The same things were measured in two ways. Each way mixes the same 10 hidden numbers, adds some noise and spreads widely along 6 directions of its own, which tell nothing about the thing.
In the rows, 128 means zero.
Some things both ways: the first way, then the second way.
[ 90 120 133 151 125  76 118 147 126 111 135 101 141 116  80 144 130 143
 147 104 149 131 102 103 139]
[127 120  84 119 160 163 141 174 136 119 131 150 171 143 137 138 128 153
 107 137 125]

[129  98  58 112 113 125  54  77 152 133  22 114 117  83 126 115 145 101
  77 109  77 151 165  99 141]
[129 142 109 117 149 135 112  87 138 109 151 153 105  54 155 162 167 176
 121 140 137]

[105 104 154 143 157  83 132 119 113 135 111 112 128 127 109 170 124 155
 138 102 116 162 124 142 119]
[148  69 149 170 118 107 192 114 113 124  92 115 167 185 144 131 146 102
 123  79 136]

[156 194 115  95 126 175 166 133  92 154 170 133 163 163 193 126 115 114
 139 145  97  63 131 146  99]
[104 130 105 130 109 171 126  88  58 129 146 135 136  99 188  81 103 108
 104 117 161]

[139 123 151 134 133 135 157 163 126 115 130 141 129 124 128 127  99 127
 120 137 131 133 138 150 105]
[190 110 108  96  83 194 200  83 149  99 163 145 131 126  95 166 168 159
 128 126 138]

[154 146 129  69 103 147 138  90 107 138 121 141 133  88 149  78 146 137
 132 117  87  62 129 116 121]
[101 106  86 141 106 165 139 166 192 171 115 196 130 153  91 154 120  84
 136 120 141]

[125 155 130 131 122 118 153 127 118 117 161 129 124 127 108 129 129 153
 169 123 146 107 112 118 133]
[ 74 119 103 141 135 119 133 135 132 192 132 133  72 105 187 122 110 140
  82 157 147]

[174 210  86 133 145 198 134 149 180 147 166 130 130 162 227 152 129 140
 124 144 121 106 143 143 142]
[149 147 124 104 108 159 158 117  78 130 171  33 153 147 198  19 109  94
 106 189 144]

[147  83 156 123 144 139 155  85 164 155 152 153 101 132 148 130 155 159
 136 150 137 198 135 138 119]
[107 123 162 117 132  81 100  80  69  83 135 123 119  98 169 162 139 118
 143 127 113]

[116 125 121 116 152 128 120 113 134 127  46 133 127  87 126 110 137 122
  94 100  93 121 148 118 109]
[  4 110 113 161 154 142 158 222 174 206  87 199 110 139 195  96  91 156
 102 110 141]

[112 105 151 118 121  70 117 122  95 104 108 123 101  81  67 122 119 179
 161  90 126 107 116 135 162]
[ 93 108 132 138 131 124 123 163 170 148 110 160 133 116 124 161 143 134
 149 109 126]

[120 101 133 147 126 102 122 109 114 121 115 128 111 107  84 141 141 137
 132 128 124 136 105 123 145]
[153 107 116 142 130 104 125 176 131 132 112 147 168 131 119 169 152 115
 139  88 102]

[105 177  99 167 142 142  96 199 170 131 151  88 144 169 159 160 105 113
 113 120 150 127 125 124 145]
[144 156 112  98 122 159 171 122 108 102 111 107 169 185 158  95 134 148
 117 132 101]

[146  97 128 116  90 112 133 126 102 101 124 140 131  90 111 121 115 145
 134 135 115 104 125 130 125]
[ 75 101 119 127 104 145 107 130 153 145 145 204  96  59 122 181 153 138
 153 109 140]

[130 122 152 152 147 115 160 142 107 111 150 145 120 146 106 147 125 144
 156 138 154 126 118 149 141]
[ 92 144  99 132 167 132 113 174 124 147 117 144 147 104 175 140 164 188
 114  95 128]

[162  70 117 148 108 131  90 110 129 107  64 139 142 107 131 130 162  78
  68 149  92 119 134 127 152]
[138 137 152 114  99 109 134 103  67 104  87  74 153 134 156  92 121 166
 115 108 117]

[147 117 102 157 125 145 143 122 175 104 113 134 118 125 148 169 119 152
 137 149 134 171 151 112 108]
[ 18 104 110 162 135 116 139 244 201 208 135 219  98  85 168 133 154 122
 147 100 135]

[140 125 120 131 105 122 134 155 124 115 150 123 144 126 134 138 113 147
 138 146 127 122 134 133 129]
[ 81 129 113  96 117 135  97  88 126 112 151 215  81  58 139 205 185 170
 142 107 143]

[110 155 113 122 123 113 132 146  87 134 134 124 161 107  91 103 139 100
 116 124 123  72  91 106 126]
[108 105 139 124 122 122 133 142  79 133 139 139 114 105 176 109  50 104
 101 151 126]

[124 172 150 155 146 120 176 183 124 123 232 123 131 168 128 171  90 163
 187 130 188 118  88 143 129]
[ 70  96 127 134 121 102 136 132 156 164 148 166  68 101 149 172 148 117
 123 142 149]

[137 152  88 112  82 140 126  95 152 114 126 108 124 124 144 119 137 167
 168 138 106 130 171  99 130]
[130 154 123 123 126 133 110 134  83 106 105 131 185 133 177 102 137 125
 145  92  93]

[143 158 102 103 113 108 119 143 115 158 121  95 150  96  88  92 129 112
 105 130  89 139 147 114 131]
[144 103  98 149 119 183 192 118 138 158 106 153 128 173 118 158  80 118
  87 104 143]

[120  93 143 145 147 140 128 155 167 137 153 144 114 151 160 144 114 132
 109 134 162 182 127 158 119]
[ 79 127 164 123 131 109 141  76 106 103 104 128 117 134 181 150 150 160
 140 115  99]

[129 121  94 121 104 144 127 163 138 126 147 141 146 124 130  96 124 126
 115 169 147 124 137 120 129]
[133 143 151  95 132 131  98  98  66  91 133 149 145  94 190 126 100 139
 142 122  94]

[171  81 139 124 137 127 134 108 148 140  88 144  93  73  84 112 137 152
 115 173 105 176 153 123 143]
[ 75 116 165 116 125  61  68 118  80 138  72 192  83  81 178 185  89 175
 118  80 112]

[153 158 113 117 131 183 170 111 162 140 163 143 133 145 203 158 105 127
 146 136 136 122 123 107  66]
[ 50  96 134 149 145 134 112 216 135 100 119 212 188  98 144 130 120  96
 184  97  97]

[128 150 111 126 146 137 116 128 167 131 104 115  92 116 139 141 107 169
 144 109 124 150 158 125 135]
[ 93 134 106 136 139 156 145 181 178 162 134 163 137 121 153 116 144 129
 136 126 126]

[137 148  99 109  72 107 131 114 128 107 152 104 146 111 116 112 144 170
 177 131 118 110 146  95 143]
[ 94 129  55 138 149 171 127 149 164 185 127 171 121 136 151 138 141 141
  91 127 151]

[112 100 143 120 168 132  88  87 151 154  86 118  61 127 135 156  92 132
 137  81 125 155 129 132 134]
[160 140  96 135 131 150 125  69 159 121 123 127 126  94 126 143 164 161
 116 142 135]

Other things, the second way, with their names:
<44>: [123 148 142 109 118 156 160 138 139  96 127 128 180 160 145 119 176 132
 173 105  95]
<586>: [ 60 160 119  98 177 111  51 196  86  97 162 206 128  21 166 205 159 180
 155  85 110]
<352>: [179 106  68 149 121 141 142 123 141 160 107 164 148 153 129 155 139 117
  96 100 117]
<631>: [ 84 122 103 148 148 135 131 160 158 170 139 155 111 109 156 121 143 117
 110 132 188]
<339>: [ 93 114 119 142 107 110 136 168 199 165 142 213  79  75 104 202 165 111
 155 102 128]
<601>: [114 125 143 137 137  94 115 109  99 122  85 124 133 136 159 147 122 143
 118 109 108]
<364>: [ 85  95 141 139 129  97 133 134 168 161 136 173  70  84 142 206 162 150
 133 113 131]
<212>: [142 119 149 119 124 110 180  71 157 142  99  94  87 159 147 160 153 197
  97 143 133]
<609>: [ 82 147 150 109 121 106 146 158 107 107 145  81 127 124 152 133 154 143
 149 140  74]
<224>: [117 117 120 146 126 115 160 153 129 169 130 141 115 137 166 133 125 109
 111 112 129]
<314>: [162 111 134 135 109 129 128  52 121 111 122 121 132 114 145 142 153 125
 132 126 126]
<81>: [152 140  90  82 128 118 104 130  86  68 148 191 158 109 136 145 161 121
 129 126 140]
<113>: [187 115 117 136 121 171 139  75  78 111 135 131 169  99 185  93 112 130
 111 109 144]
<145>: [143 119 141 164 101 144 161 128 113 141 100 102 174 152 154  77 117  86
 136  89 132]
<319>: [115 135 144 128  96  72 104  73 133 115 123 139 102  88 154 132 192 112
 160 129 118]
<457>: [ 99  97 196 142 106  68 135  83  67 105  85 117 126 134 198 128 118 134
 140  95  87]
<287>: [152 117 169 109  81 102 151  64  94 107 141 114  93 120 154 140 112  96
 136 142 109]
<249>: [102 105 121 137 151 147 132  77  65  98 118 134 148  97 190 139 150 201
  99  94 150]
<275>: [133 138 108 112 131 129 135 117  63  99 139 118 151 130 182 114 126 137
 108 126 103]
<233>: [ 76 126 124 127 136 132 128 100 115 155  93 107 118 160 190  83  92 137
  93 165 134]
<610>: [185 111 173 119  85  93 160  14  89 115 115  37  99 156 150 115 130 117
 104 155 152]
<23>: [ 66 116 111 147 161 115 108 164 169 164  84 216 119 115 150 195 155 177
 126  74 125]
<555>: [ 72 114 133 106 154 114 120  77  86  99  96 149 110 128 183 157 135 202
  96 128 132]
<257>: [ 56 115 131 123 125 143 126 187 117 133 120 153 155 123 160 104 110 131
 143 119 120]
<35>: [169 153  12  99 119 229 158 163 173 135 182 138 169 112  89 116 206 170
 103 143 174]
<141>: [221 109 115 108 137 162 170  75  86  61 149 133 187 142 149 156 157 155
 120 112 111]
<202>: [108 120 115 117 146 150 134 169 115  95 145 149 171 118 142 125 135 127
 136 129 131]
<539>: [176 130 101 145 151 180 169 129  95 133 123  57 194 162 172  75 110 140
  91 127 129]
<395>: [131  99 123 165 132 144 156 133 155 157 132 122 138 107 145 139 146 129
 130 111 127]
<354>: [110 142 125 104 127 111 128  92  83 112 140 127 107 121 178 165 147 151
 120 130  82]
<564>: [124  79 143 177 101 139 223 227 212 190 117  77 150 199  89  91  94  50
 134 152 129]
<569>: [112 136 109 130 137 124 124 140 104 121 121 137 136 106 145 145 131 142
 111 111 128]
<182>: [ 98 125 124 149 122 159 157 114  96 131 130 150 137 100 183 105 128 134
 119  89 146]
<404>: [117 105 152 130 117  95 127 129 163 114  93 194 144 158 124 200 171 115
 182  84  66]
<306>: [131 102 213 122 132 106 109 156  79  77 101 124 184 108 171  92  56 111
 168 120 103]
<477>: [173 149  77 145 136 190 168 195 166 149 124 136 190 128 129 106 141 150
 122 101 104]
<389>: [  4 127 138 150 176 137  80 156  85 133 119 177 120  51 211 116  73 147
 120 114 144]
<315>: [ 65 168  70  83 142 202 119 200 189 125 184 207 118  49 120 145 148 176
 147 162 120]
<161>: [114 127  93 134 153 157 119 114 131 122 104 175 134 103 134 169 110 162
 103 119 129]
<625>: [160 171  85 101 133 190 104  56  93  76 124 137 185 113 172 106 155 170
 131 127  95]
<599>: [175 112 105 144  92 126 187 102 217 166 125 161  91 152  82 194 173 106
 128 125 112]
<262>: [ 90 130 134 122 105 106 137 126 178 157 114 184  82 118 131 159 152 130
 139 117 142]
<523>: [ 96 122 107 136 123 133 137 127 123 164  86 160 114 156 153 144  96 124
  97 108 126]
<629>: [ 56 125 163  93 109 106 104 166 143  84 147 217 109  49 127 188 181 160
 200  98 103]
<582>: [116 119 120 135 163 120 133 122  85 126 136 151 114  97 195 158 112 155
  92 119 121]
<426>: [135 133 124 102 149 133 105 158 125  82 137 183 157  94 126 164 125 129
 151 127 112]
<118>: [105 124 114 125 136 136 150 125 101 137 103 137 128 136 179 114 124 179
  87 116 143]
<219>: [ 73 124  91 132 127 141  94  92 104 182 123 176  75  91 186 133 111 147
  79 126 176]
<442>: [140  98 166 137 106 130 154  83  46  66 137 144 153 111 158 135  92  77
 138  95 129]
<410>: [110 127 135 116 140 136 130 136 160  91 128 151 161 121 128 153 187 146
 169 113 129]
<51>: [132 157 116  82 101 139 113   8 169 113 166 144  57  73 130 174 222 172
 139 168 161]
<340>: [124 110  65 165 153 141 140 154 175 159  81 181 150 143  98 202 166 163
 102  74 131]
<617>: [ 81 129 123 137 144  99 101 166 123 127 103 176 153 131 150 168 166 123
 156  75 103]
<632>: [129 113  89  84 127 169 148  75 110 129 162 118  99 119 161 157 162 208
  82 164 148]
<419>: [165 129  58 136 120 129 138 122 142 138 107 168 140 119 103 195 204 179
 103  72 118]
<542>: [112 140 111 105 138  92 108 127 104 117 130 135 110 112 152 146 156 147
 106 136 154]
<590>: [114 144 177 116 130 115 108 143 106 100 122 145 143  71 185 101  93 138
 162 131  89]

Some of these things the first way, each followed by its name:
[128 108 152 113 153 153 121 121 146 146 137 152 114 128 177 121 136 129
 113 117 139 104 105 139 130] | <233>
[106  94  93 150  91 108  77 116 179 122  90 105 108  88 102 121 159 144
  91 124 113 200 142 110 147] | <354>
[131 127 112 130 113 139 128 147 147 133 151 130 133 129 131 111 131 127
 119 150 141 143 132 125 132] | <287>
[116 112 120 127 124 105 160 106 134 136 128 129 134 117  83 104 154 142
 143 148 133 186 147 104 107] | <582>
[158 171  86 145 142 174 145 162 141 153 158 138 153 161 165 136 132  91
  96 174 131 129 130 136 125] | <224>
[147 151 119 100 148 125 135 113 128 160 128 116 119 115 130 135 110 142
 140 113 108 140 137 127 119] | <389>
[153 168 107 113 145 165 128 107 126 161 125 134 116 129 154 124 130 103
 115 124 105 102 122 130 131] | <601>
[110 100 148 169 164 138 133 152 152 143 153 119 167 180 166 174 143 110
 120 162 155 138 104 113 118] | <81>
[116 128 130 144 154 137 125 123 134 127  90 125  87 131 100 137  97 116
 133 116 130 152 143 128 122] | <477>
[ 91  55 171 118  86  94 147  58 127  76 148 142 102 143 121 129 145 196
 228 109 164 134 135 107 123] | <319>
[106 111 144 116 128  99 116 128  80 126 117 121 129 131 109 128 117 133
 141 108 115 100 128 151 142] | <145>
[117  82 198 127 109  84 190 128 105  80 153 166 118  91  82 102 145 201
 175 126 155 129 117 148 121] | <632>
[105 137 148 113 143 105 160 131 109 162 157 107 145 146 114 132 115 142
 151 122 122 164 134 132  92] | <442>
[165 160 153 134 152 173 160 111 120 123 123 145 124 153 186 161 123 114
 136 123 103  77 127 148 113] | <35>
[133 135 118 125 153 147 114 141 129 166 137 119 132 140 138 138 101  73
 100 127 130 122 102 120 114] | <161>
[148  81 123 125 120 115 131 123 135 122 111 142 126 104 105 116 137 141
 124 157 128 157 147 121 134] | <23>
[ 95 164  87 156 104 133 109 218 130 114 211 111 151 160 140 151  74 123
 138 137 189  89  83 128 137] | <404>
[108  99 107 132 102  93 112 137 112 115 102 106 160 130 109 134 123 123
 121 129 111 155 160 126 117] | <182>
[159  62 129 113 109 133 129  64 111 135  88 157 140 108 123 104 172  74
  91 152  95 136 128 113 110] | <340>
[112 149 104 106 148 129 113 131 110 151  90 109 114 118 126 140  83 149
 136 115  98 121 153 135 119] | <113>
[141 140 100 173 131 158  92 144 169 129 115 135 117 129 159 147 149  77
  54 120 122 145 105 147 149] | <609>
[172 116  98  98 123 138 139 128 134 127 109 155 133  84 122  93 134 142
 121 163 121 115 153 112 137] | <306>
[123  84 109 172 112 106 112 184 120 100 133 124 194 149 119 146 141  78
  89 165 150 123 112 120 134] | <118>
[104 120 130 136 157 117  85 167 112 133  96 120 131 128 122 128 118 111
  98 112 128  93 117 146 163] | <262>
[101 105 150 152 116 128 163 131 131 117 173 142 148 159 130 129 150 120
 141 149 165 142 107 120 101] | <275>
[129 168  89 126 151  98  86 145 111 144 106  89 150 126 128 157 129 134
 125 102  97  99 131 131 173] | <631>
[129 173 129 116 148 129 151 127 116 138 137 124 141 131 145 132 132 139
 143 105 116  96 122 127 118] | <202>
[100 148 116 144 110 123 133 146 103 124 176 107 142 153 108 149 101 119
 165 134 152  93  90 103 119] | <352>
